There are 2 nested groupings, the coarsest first. Each group lies inside one group of the grouping before and may be the whole of it. The rows also spread widely along 2 directions, which tell nothing about the answers.
(in the rows, 128 means zero)
Some rows, each with its group in each grouping after it:
[118  86 166 139 137 100 115 125 127 141 124 149 134 109 139 120 137 127
 101 124 118 112 118 125 104 117 124 163 113 110 145]	z58 vasef
[107  90 166 115 151  78 111 145 139 128 124 164 123 117 120 126 120 147
  97 109  98 143 122 109  82 110 121 186 117  81 160]	z58 mas
[103 106 147 144 144  86 122 149 142 131 128 134 125 123 127 121 141 134
  82 130 121 140 140 116 106 119 108 151  92  94 144]	z58 por
[102 118 167 106 122  82 116 154 109 131 108 143 119 127 148 140 115 127
 143  97 130 118 127 109 104 121 117 171 155  79 151]	z966 keta
[123  91 140 145 126 105 135 145 154 139 122 148 137 127 114 124 142 127
 113 110 127 120 121 108  98 135 130 109 148 111 140]	z206 tedem
[108 106 118 124 121 108 119 157 155 136 137 141 139 137 125 119 126 133
 110  90 122 122 137 116 121 165 136 110 145 104 141]	z206 reg
[111 117 131 121 131  84  95 160 120 142 101 138 105 135 144 154 144 121
 131 116 120 123 171  86 143 128 127 159 144  67 126]	z966 keri
[124  84 140 120 125 106 153 108 122 104 113 157 147 100 147 124 135 139
 118 116 101 114  83 123  54 111 122 168 122 128 157]	z58 getov
[148 115 122 131  81 154 148 113 154 121 114 116 178 123 129 114 143 125
 113 104 132 103 125 120 106 138 133  79 143 142 134]	z206 zaneg
[ 95 114 167 109 133  64 105 158 112 126 119 138 109 116 140 142 117 119
 144 109 132 126 142 103 119 117 120 167 149  72 150]	z966 keta
[121 111 144 137 127 113 106 123 143 145 130 119 117 127 126 131 155 102
  74 126 134 101 152 121 131 121 127 131  86 116 125]	z58 vasef
[106  89 139 128 131  80 111 136 150 124 118 129 110 130 130 142 158 112
  86 130 115 132 128 111  88 131 129 167 110  90 146]	z58 getov
[137 129 129 135 113 137 150 112 142 113 121 109 134 120 139 111 137 116
  84 122 147 112 127 129 112 117 121 108  70 145 116]	z58 por
[ 71  56 183 155 205   4  77 212 153 149 127 221  98 119  96 140 147 174
 135 110  65 169 100  88  69 138 137 202 192  37 200]	z206 tedem
[107  84 144 128 142  78 122 127 136 122 118 152 131 119 132 128 140 132
 102 123 106 128 110 115  76 121 122 169 120 103 158]	z58 getov

New rows. What belongs after each?
[144 113 119 129  91 136 138 121 154 124 122 116 175 124 130 117 143 127
 102 107 131 109 139 117 102 142 134  80 149 128 132]	z206 zaneg
[ 89 107 124 130 142  80  96 170 166 150 137 145 119 142 121 124 132 139
 103 106 116 137 154 110 106 159 138 134 152  80 148]	z206 reg
[ 85 105 123 132 148  73  89 174 166 144 147 153 123 141 117 136 135 137
  99  95 116 144 157 107 112 158 136 134 149  71 152]	z206 reg
[108  96 153 113 146  89 115 143 139 127 117 153 131 130 117 119 119 136
 103 103 106 145 113 109  86 112 119 178 116  86 139]	z58 mas
[107 110 134 127 118  96 105 150 173 144 133 134 145 131 113 134 154 127
  84 112 113 137 159  95 110 140 135 111 154  90 141]	z206 zaneg
[116 122 113 138  92 118 111 140 181 135 127 102 151 143 108 139 166 107
  84 115 140 123 166 103 128 153 141  80 136 107 122]	z206 zaneg
[109  97 134 145 132  93 122 154 165 140 123 145 118 132 106 138 148 126
  89 116 131 123 131 109 117 141 143 122 140  96 144]	z206 tedem
[115  93 164 110 131 100 127 124 130 115 117 163 144 118 132 119 110 139
 121 100 107 131 108 120  70 105 123 160 117 105 146]	z58 mas
[139  99 125 116  97 140 161  83 130 114 111 121 155 109 154 119 150 117
  98 122 134 101  99 133  85 117 133 137  96 154 121]	z58 getov
[131  90 145 125 123 121 157 100 119 110 114 147 154 102 160 115 131 127
 114 109 115 114  87 129  55 110 129 154 122 139 150]	z58 getov
[137 121 115 134  84 148 132 122 165 130 125  98 160 141 129 130 156 108
  84 114 146 112 160 108 133 155 135  73 134 123 119]	z206 zaneg
[131 161 107 109  88 150 118 124 135 135  94  77 109 163 150 159 156  80
  85 118 168  92 204 105 177 138 137  96  93 106  73]	z966 keri
[142 107 137 133 104 142 155 122 152 132 111 125 159 129 129 117 137 110
  96 107 149  98 116 118 121 138 140  81 124 140 135]	z206 tedem
[119  95 141 115 136 101 128 115 132 120 120 136 125 122 138 139 150 117
  99 123 112 122 107 117  80 124 127 159 112 112 141]	z58 getov
[121 149 133 104  77 150 142 110 125 128 100  73 130 136 158 139 125  89
 111 103 186  91 159 121 151 127 128 101 113 130  96]	z966 keta
[102 122 138 110 123  96 100 145 159 141 123 125 104 150 112 137 141 105
  63 115 125 142 159 108 117 122 136 145  94  81 117]	z58 mas
[138 103 129 141 103 136 143 124 159 130 111 117 153 133 130 118 142 115
 109 112 140 104 114 119 122 134 145  88 131 141 127]	z206 tedem
[100 101 124 129 142  91  95 167 154 140 133 158 130 131 117 127 133 142
 109  98 119 135 139 117 106 160 128 134 154  84 150]	z206 reg
[115 127 160 110 112 103 125 141 115 124 116 121 123 126 148 140 122 117
 133 107 157 111 143 124 119 118 113 149 141  98 133]	z966 keta
[112 105 133 132 124 101 127 147 147 130 128 147 155 115 110 117 145 148
 118 111 110 126 131 106  96 141 131 116 173 102 153]	z206 zaneg
[115 124 131 138 118 110 131 147 149 124 126  95 117 136 127 125 154 109
  63 136 138 130 154 122 130 133 114 122  71 104 108]	z58 por
[114 105 140 129 113  99 118 140 153 128 127 142 165 117 124 119 140 146
 111 115 116 124 126 110  90 147 138 116 165 105 145]	z206 zaneg
[142  99 158 140 125 130 137  92 124 120 122 145 162  99 150 103 132 128
 117 117 126  89  98 147  96 105 126 139 102 146 135]	z58 vasef
[119 134 100 131 100 139 118 137 172 139 132 105 145 158 128 128 142 106
  75 108 159 118 169 122 141 164 137  75 118 108 104]	z206 reg
[134 117 144 132 117 129 117 113 137 138 122 118 133 136 136 123 148 102
  71 129 147  97 153 128 144 124 130 123  86 116 114]	z58 vasef
[126 110 166 109 120 106 139 122  95 119 107 140 150 116 160 122 105 138
 173  97 137 110 104 130  99 105 122 154 151 121 140]	z966 keta
[122 123 138 120 123 106 116 146 113 135  92 133 117 125 153 147 128 132
 138 100 133 116 151 111 124 122 133 146 134  94 120]	z966 keri
[124 117 164 101 107 106 150 126  93 117  95 138 148 102 161 126  88 139
 177  94 127 104  97 125  92 109 119 159 146 119 145]	z966 keta
[157 117 135 130  84 177 159  74 132 125 115  97 162 115 150 102 135 102
  80 117 160  82 122 143 128 113 130  97  78 173 103]	z58 vasef
[138 103 137 138 109 149 156 119 150 124 105 133 156 128 130 118 140 127
 115 111 137 101 102 122 115 129 143  92 135 142 126]	z206 tedem
[117 105 159 144 148  95 141 144 121 119 119 146 124 112 133 112 131 149
 103 115 111 138 110 125  86 111 119 160 101 112 151]	z58 por
[151 140  91 122  65 196 169  94 168 123 127  78 175 140 152 106 126 100
  86  94 183  83 151 148 132 158 152  43 114 170  88]	z206 reg
[156 114 133 132  95 156 153  81 144 125 112 107 152 111 150 112 138 102
  86 130 154  86 123 138 124 114 133 104  81 159 110]	z58 vasef
[136 126 140 108  96 150 150  96 138 113 113 116 153 127 136 110 115 115
  89 106 140 116 123 126  95 107 134 117  85 129 113]	z58 mas
[124  94 146 141 130 115 144 139 154 134 119 145 143 119 122 126 135 139
 119 107 126 108 104 116 107 134 131 114 149 117 149]	z206 tedem
[111 106 129 126 122 111 117 151 160 128 125 138 143 138 135 113 123 145
 112  95 127 121 139 132 109 157 136 107 147 105 142]	z206 reg
[136 111 150 111 113 135 149 104 134 112 108 130 158 114 140 106 105 130
 112 102 124 119 111 129  75 104 130 139 102 140 133]	z58 mas
[127 152 135 101  79 150 131 115 120 127 105  64 129 147 150 144 131  80
 106 107 199  91 167 132 156 131 117  92  99 119  86]	z966 keta
[144 119 137 133 106 139 161 116 142 111 116 101 136 118 143 115 132 119
  81 116 146 108 120 134 106 113 123 111  69 147 113]	z58 por
